The same things were measured in two ways. Each way mixes the same 9 hidden numbers, adds some noise and spreads widely along 6 directions of its own, which tell nothing about the thing.
Some things both ways: the first way, then the second way.
[-17  50  -4  27  -2  26 -18  12  36   5 -27 -11  -6 -32  18   2 -25  16]
[  1  -1   1 -12   5  -4  -5 -11  -7  -1   5  10  -4   3  13 -10  -8   1
  13   6 -10  23   4 -20  -1]

[-28 -35  -1  -5 -11 -28 -13 -19 -15 -29  13 -29  17 -12  -4  30  16 -15]
[ 10   4  -8 -29   2  -3 -14 -18 -21  -4   7  -3  -3   4  30 -14  14   9
  -2   5  12   6 -21  -5  32]

[-30  31   5  11 -17  -8  -3  30  17 -24   6   6  -7   1   4 -17  12  -4]
[  7  -4 -12   3   1   3   0 -11  22   9 -11  -5 -16  -2   5  13   5  -6
  12   3  22  16  -8  -5  -6]

[ -9  11  -8  33 -16  15   1 -28  40   4  47   8  -5 -35 -36 -37 -33  19]
[ -5  -8  -5 -16 -13 -10  -4  18 -20 -10   1  -9  -6  14  18 -31   2 -12
   7  13 -22  21   4 -21  -2]

[-61 -24   6  12   3  16 -29 -12  11 -28  -1  -2   1  48  -3  20  43  20]
[ 19  -6  -4  -8  -2   0 -10 -16  12   0 -15  -2  -6  -3  20   9  -1  -9
 -13   4   1  23   7  -6  -4]

[  5  -7  13   4 -34  27  26 -22  58  16  24 -42  -2 -45 -54   6   1  27]
[-21  19 -25 -19  32  -3 -18 -12  19  -2   2  32  34   9  24   1 -10 -24
 -18  17 -34   6  -4  -7  21]

[ -1  -3  10   8  30 -14   2  -2  17  10 -13   9  -3 -14   9  13 -34  -8]
[ 15  -2  29 -31  -8  14  -2 -34 -19 -15   2  14  -4 -12  -6  -1 -27  25
  33  -9  -8  28  20 -20  -3]

[-38 -27  11  -4  -2 -35  -1 -11  -3 -33  49  11   6  23   1  -7   8  -6]
[ 32  -9   5  -8 -21  15   1  -7   6  17  -2  -9 -44 -16  10  -9  -4   8
   1 -25  -1   0  -9 -15 -18]

[-36 -31   0   0 -17 -30   6 -21  -3 -34  74  22  15   1 -36 -38  -4   4]
[  6   2 -14  -5 -10   4   4   4 -10   6 -18 -17 -26 -13  11 -15  10  12
 -20 -15   9  -3 -10  -8  -4]

[-10  22   9  -3 -20 -24   3  17  18 -19  -1 -15  14 -16   6   9  15 -27]
[ 13 -13  15 -12  -5  11   8 -20 -30   2 -19  -4  28  -3   4   6  -9   8
 -16 -10 -21   7   9   9  10]

[ 11 -16  18 -12  -7  32 -10 -32  11  -5  20  -2   8  -8 -11   2  -3  27]
[ 21 -31  11 -29 -36   0 -17  -7   7   7 -15 -12 -41  -8  21  16  18 -20
   4  -6   0  26   0 -14   0]

[-10  -3  -7  16   5  16 -19 -20   0 -10  18  14  -3  -4  10 -17 -21  27]
[  6  17  14 -46 -19  28  -1 -28 -14 -20  -2  24  11 -22   4   3 -37  16
  21  -7 -39  -2  16 -15  14]

[-56  -7 -25  52   1  38 -34 -22  10  -1  -6  -2 -21   6 -22  13   2  27]
[ 18 -15  -1 -20 -40  12  -4 -11  -7  -1 -20 -33  -3  -1  30   7   9  14
  26  16   9  17  -9  -8   2]

[-27 -25  10 -11   3 -45   7  -2  10 -16  28  -3  10   5  17  12   3 -11]
[ -1   2  -2   6  22 -10   0  -3 -15   3 -10  13  32  21  11   0  -6 -16
 -24   7 -31   2   7   7   8]

[ 11 -12   1   4 -10 -14  10 -13  61  -4  44   1  -1 -22 -60   2  -4  13]
[  3 -14  -6  -3 -11  -4 -26  20 -15  -3 -15 -22   0  24  20  -1  27 -17
  -5   4 -10  35   7 -14 -12]

[-22  24   7  12 -21  17  -9 -11  10 -25   6   3  -6   2 -21   4   2  15]
[ -4  -5   8   4   3  11   1  -9 -15  24  -5  -9 -29  -7   0 -13   5  45
  30 -27  10  26 -10 -32 -31]

[-32 -10  14   4  18 -22  -7  13  10 -16 -13  11  -5  29 -12  20  24 -10]
[  5  14  -4  -7  11   1 -16 -15  12  -6   4  14 -30  -2   0   2  -6   2
  35  -2  21  30   6 -24 -10]

[-27  26 -32  23  19 -26 -38   3   4 -21  11  42 -10  -4  34 -14 -36  31]
[  3  19 -17 -11  -4  24 -13  20   1  10  -3   3 -16   1  13  -7  10  -2
   6 -23 -28 -12 -12 -19  -8]

[ 10  28   0 -14  -8   4 -29   8 -15 -37   7  20  11  -5  60  -9 -20  18]
[ -1  11   2   3  16  -2   3  -2 -22  14  -4  23   2   5  10   0 -12  -7
 -10 -11 -33   0   8  -5  -3]

[  2  -9   4   1 -14  10  10   3  10 -11 -14   4  -8   4 -58   8  42   0]
[ 16  -9 -12  -4 -14  27 -18   3  25   2 -49 -36  22   0   7  20  24  -1
 -32   1  -1   9  -4  11  -3]

[-14  22  -1  27  15  27 -30  -2  -3  -1 -18  24  -7  -9  -1 -18 -19   4]
[ 18  -7  -2   2 -15   5  -9   3  21  -1 -15 -14 -18  10   8  -3  10  -9
 -15  -2  -3  -5  -3  -8  -9]

[-21  -4  -1   9 -16 -11   3 -15   4 -17  11  -7   6   0 -10   8  12  -7]
[  8 -26  10 -18 -31   7  11  -9 -30  19   5 -24 -33 -13  15 -10   1  29
  43 -16  14  28 -11 -24 -14]

[-78  36  -7  55  37  -8 -49   2  25   9 -17  17 -16   7  17  15 -39  -9]
[ 31   4  26 -23  -4  -5 -18   1 -16 -20  -7   2 -14  15  -1 -21   2  -7
  22   6 -23  13  14 -12   3]

[ -6 -21 -13   1 -29   1 -16 -33 -29 -53  41  12  -1  22 -17  -1  24  16]
[  9   3  -9 -29 -20  14 -14  20 -16   6   3 -18 -24  -1  20 -24  16   7
  27  -9 -16  10 -16 -24  -4]

[ -9 -19  13 -13  18   9 -11 -26 -31   7 -35  17   7   0 -11  17  14   4]
[  3   7   3 -19 -19  28  -2  -8   0   6 -17   4 -16 -16   5   9   0  20
  -2 -27 -22 -23  -9 -15  -1]

[-32  12  19 -11  -9 -13  -3  31   0 -27 -41  -7   2  24  -4  28  59 -18]
[  2  13   0  -5  17  22  -5 -34   4  -2 -22   8  22 -12  -3  20 -10  27
  -3 -11  -1   7   5  -2   1]

[ 13  15 -15  12 -14 -16  23  -8  32   7   9   6  -7 -31 -12   2 -19   5]
[-14 -15 -11  -1  -8  10   7  14  -7  31 -13 -18   6  -1   6   6   8  -8
  19  -6 -10  21 -10  -4 -10]

[ -7 -13  11 -13  16 -28  13  10  13  -1  -4  20   0 -10 -14   9  -6   3]
[ -8  17 -20   8  13   7  -3 -10  16  13   3  14 -34  -8   4   8  -3  11
  16 -15  20  12  -6 -27 -21]

Other things, the second way, with their names:
J_637: [  4  22  -1 -23   8  25   2 -23   2   2  27  33 -14 -22   3 -10 -39  13
  25 -23 -23   3   4 -24  -7]
J_571: [ 34 -13   4  31  -4   5  25   4   2  23 -12 -15   1  10   2 -11 -18 -12
  -8  -2 -13  -4   5  11 -25]
J_928: [-25  -3 -22   8  -3  -5  27  -7   8  30   0  11 -16 -11   8  17 -22 -11
  35   1  11  16  -3 -12 -10]
J_135: [ 32  -1  21 -33 -32  -8  12 -11 -26  -9  -2   4 -54 -20   8 -12 -22   1
  24  -9  -3   6  15 -16  -1]
J_240: [ 19  -2  11 -19  -1  -5 -14   6 -13  -3  -7   5 -39   2   2 -18  10  -8
 -14 -21 -18   6   2 -16  -2]
J_740: [ 19   2  -9   1 -10  14   4 -34  15  -1   6  -2  -8  -5   8  27 -12   3
  33   6  43  16  -3   0   2]
J_378: [-39   4 -12  34  28  10  34 -12 -17  37   3  16  34   1  -3  -6 -32  37
  10 -14 -20  -2  -4 -15 -28]
J_603: [ -3  -4   6   3   2   4  15 -22 -27   6  -5   0   9  -7  -2   1 -25  25
  26  -4   2  30  14 -11 -17]
J_463: [  1 -11 -11   9  -7   3   2   3  -1  16  13  -8 -24   0  20 -22 -13   9
   8  -7  -4  23  -2 -30 -35]
J_733: [ 10 -16   8 -29  -4  -5  -7  -8  21   0   8   9  -5  -1   4  -1 -12 -37
  41  18 -14  39   8  -6   5]
J_261: [  3  12 -21   5   6  -9 -20  37 -10   2 -31  -9  -7  16  17   0  25 -35
 -23  -1 -22  24  10  -6 -14]
J_218: [  1   6  -6 -12   0   1 -13   2   3   4  -3   2 -25   8  11  -4  13   3
  19  -3  -3   2 -12 -20   1]
J_565: [  5  -9  -5  35  12   5   5   2   6  33 -11  -7  -8  11   2   6   6   0
 -16 -18   0   4  -8  -2 -23]
J_194: [ 12  -3 -13 -26 -15  11   0   5  -9   6 -21 -14   4 -20  19   0   0  -8
 -16  -3 -16  12  -2   5   7]
J_541: [ -2  -7 -17   3  11  12 -13  14   6  19 -18  -5 -17 -13  -3   1  22  -2
 -70 -42   1   9  -7  -3  -9]
J_984: [  5 -12  13  -7 -13  14   9 -18 -21  -1  -2  -3   2  -5  -1  -4 -20  19
  18 -11  -3  22   9 -12 -12]
J_723: [  9  -8 -12 -13 -24  16  -6   3  27   5 -25 -15 -24 -15   9   8   7  -7
 -11  -8  -3   8  -2 -10 -13]
J_922: [ 11 -29  23 -24 -25   7  -8 -14   8  -4 -26 -12 -11  -6   3  11   2   3
   5  -1 -11  25  12 -10  -8]
J_464: [  3   1   4 -14  14   1  -9  18  -7   3 -25   3  -4  -4  -8 -16   4 -10
 -29 -15 -31  16  10  -3  -2]
J_503: [ 44 -27  19 -24 -42  24 -11  12   6  16  -7 -27 -43 -10  13  -6   7 -10
  26 -21 -21  14  -5 -16 -21]
J_358: [ -9   7 -20 -25  -5  14 -11 -11  28   1  10   0 -31 -21  10 -10  -5  16
  17  -7  19  25 -11 -34 -11]
J_318: [ 18   0 -12  10  -2  20  -2  12   7  13 -21 -18   1  -2  13 -14   0   4
 -30 -14 -23  -2  -3  -6 -21]
J_528: [  6   9 -14  31  31  -5   7   2   4  30 -15   8   1   6  -2  12   3 -18
  -5 -10   1   8  -4  11 -12]
J_345: [ 20 -12   3 -47 -40  -2 -23  11   8  -9  -5 -10 -63 -12  24 -12  13 -15
  14  -5  -8  19   0 -31  -6]
J_130: [  1  13   7 -44 -20  21  -7 -11 -23 -27  -1  12   0 -17   4 -11 -23  15
  12  -9 -28  14  19 -21   7]
J_383: [ 15   4  -3 -28 -26  10 -14  -9  13 -18   2   6  -7   4  23   6  -6 -15
   7   9 -20  -6   1 -13  14]
J_351: [  3  -7  -8 -19 -19  -3  -6 -21  15   3  -3   7 -16   0  31  20  -3 -14
  15  12  -3   3  -4 -13   8]
J_613: [ 12  -1  15  10  20  -8  -1  -1  -9  14  -5   9 -31   2 -12  -7   2  -5
  -1 -21   0  19   8 -10 -17]
J_989: [ 19   3  11 -34 -24  20  -2 -27  -8 -18 -15  -4  -3 -14   7  13 -11  16
  38   5  -1  11   6  -9  11]
J_978: [ 12  -6   6   4  17   7 -20 -12  23   3 -25   4  17  16  -4  24  14 -18
 -15   1  -3  11   4  10   7]
J_257: [ 21  -8  -5  16   7  21   2  -1  34  28 -19  -8  -5  -7  -4   5  -2  -6
 -18 -19  -5   2  -8   5 -21]
J_675: [ 22  -8  -6 -10 -22  24 -14  -1   3  14  -3 -11 -12  -3  29  10   4  -3
   7 -14 -17  15  -3 -16 -14]
J_374: [-14  -7 -12  19  -2  10  21  -7   6  27  -6  -7 -17 -11  -3   3  -9  22
  15 -16  18   9  -9 -16 -26]
J_376: [  0 -11 -26  15   3   0   9 -10  27  34 -11   1   5   4  19  33   6 -34
 -15   0   9  -1 -16  14   6]
J_775: [-15 -24  10   2  11   4  15   1 -16  14 -14  -1  29  -5 -14  -8 -20  -1
  -8  -8 -27  39  14   0 -15]
J_717: [ 17  -3 -18  10   1  21 -15   2  29  14 -16 -20  -1   4  12   9  18  -4
 -15  -6   6   3 -16   0 -12]
J_302: [ 12  -5  -9   4  -7  10 -10   0  41   8   7   9 -27   5   5  12   3 -29
   1 -10  -2  -1  -6 -12  -7]
J_508: [  5   0   0 -28  -2  26 -26   3   8   0  -7  -6  -5  -7   4 -11  15   8
 -27 -24 -20   5 -10 -15   3]
J_904: [ -5  35 -24  11  31  12  -3   2  17   6   3  18  -3  -2  -7  -8 -14  -1
  22  -3  -2   6  -1 -14 -13]
J_369: [ 16 -39  18 -16 -30 -10 -14  12 -19  10 -28 -38 -10  21  22   2  40 -11
   8   7  -7  25  -9  -2   5]
J_60: [ -7  20  -7   0  13  21  -5 -32  -1  -8 -23   9  36   1   1  20  -3  29
 -20  -4   0 -17  -2   4  16]
J_23: [ 21 -17  20 -41 -38  24  -8 -23 -14 -14   3 -21 -24 -18  10 -17  -7  36
  12 -14   2  22   0 -23  -5]
J_715: [  1   1  -6   0   6   5  -3 -16  -6  -4 -31  -8  14  -2  -6  19   9   7
  -4   2  23  19   5   9   6]
J_420: [ 33 -18  11 -28 -20  18 -20   8   9  -4 -43 -30   2  -9   1   7  22 -13
 -31  -7 -16  17   3  13   7]
J_833: [  2   2 -12 -20  12   9 -24   2   2   2 -30  -2  13  -5  13  14  18 -15
 -30  -7 -16  25   3   3  10]
J_125: [  5 -13 -16  25  16  10  -9   0  28  27 -31 -18   1   1   0  23  26  -7
 -43 -17  17  19  -9   8 -19]
J_314: [ 11  -1  -8 -26  12 -24 -24  23  11  11  10   2 -73  -6   2 -34  28 -32
   0 -14  13  22 -18 -20   6]
J_439: [ -4 -20   0 -38 -15  -5   1   5 -10   8 -12  -3  -8 -16  16 -11  -5 -15
   5   6 -25  34   4  -9   6]
J_33: [-10  -7  -6 -27 -14   7  -4 -20   4  -1 -18  -1  -1 -13  16  22  -3   6
   4   3   1  15   2 -11   6]

Some of these things the first way, each followed by its name:
[-41  35 -37  30  11 -27  -9  16  43   6  -6  14  -3 -31  41   1 -46  27]  J_194
[ -7   3  -9  27  -8 -22  -1  31  36 -23  42   6 -12 -23 -24 -24 -14 -17]  J_740
[  4  26  -3  12 -26  18  24   4  37   8  27   7  -8 -37 -10 -35 -24  20]  J_928
[-12  -7   2  11  13 -16  30  -8  18  24  -3  19  -3 -20 -40  -7 -16  -9]  J_374
[ -7  15  -5   6  -2 -10  -3   9  16 -11   1  14  -4 -16   3  22 -24  -4]  J_528
[-54   8 -10  17   9 -30 -21  17  -1 -34   6  30   0  26  11 -12  11  -5]  J_715
[-30  -9  28 -12  -4  -5   1  -4   0  -7  15   4  11  -4 -10   4   0 -22]  J_135
[-30  41 -18  29  12  -5 -33  11  17 -19  -4  18  -6   0  46 -15 -28  19]  J_637
[  5 -19   8 -13  35  -1   0 -19   0  23 -16  20   3 -19  21  10 -37  23]  J_345
[ -8   9   0   6   9 -41  28  -3  27  -1   4  16   7  10  19 -12  -4  -9]  J_775
[-18  13  15   4 -25  11 -13 -38   0 -32  34   6  18   0 -25  -8  -6   0]  J_314
[  3 -33  27 -18  -5  -7  -4 -12 -13 -35  28   8   3  28 -19   5  27 -10]  J_978
[-26 -24  -2  10  24  14 -29 -37 -30  -4 -11  23  -3  15   1  18  -9  15]  J_218
[ 56   1  15 -21 -22  26  25   2   7  -5 -19 -11   3 -30 -24   5  14  -2]  J_463
[-33  -2   6  -7   1   2  11 -18  -2   5 -52 -14  10  25  29  38  39   5]  J_439
[ 24  -7  19   8   3  33  -8 -27  10   7   1  13   0 -10 -47 -15   4  -4]  J_302
[ 15 -51   2 -28  19 -32   1 -23 -44 -35  20  36  17  33  22 -15  16   6]  J_130
[-15 -45   9   7   7  11 -19 -32  -8  -6  26   8   0  10 -30 -12  16   8]  J_383
[  3 -41   5 -12   3 -25   4   3 -36 -29  23  16  -7  11  14   3   4  -8]  J_989
[  5 -42   2  -8  10  -2  -1 -30  -2 -21  21  27   8  23 -34   4   9  17]  J_125
[ -8   9  15  -6  -7  20  -4 -26  -1 -13 -18  13  12  13 -21  16  17   3]  J_464
[  1  43   2  10 -18  -7  -9  49 -15 -38  -3  15  -6   1  41 -20   5 -36]  J_571
[-29   0   6  13  37   4 -27 -42   9  18 -13  23  11 -13  -8  15 -44   5]  J_240
[-29  31 -10  44  13   9  -5   1  39  15 -15  -2 -22   0  32   7 -29   8]  J_733
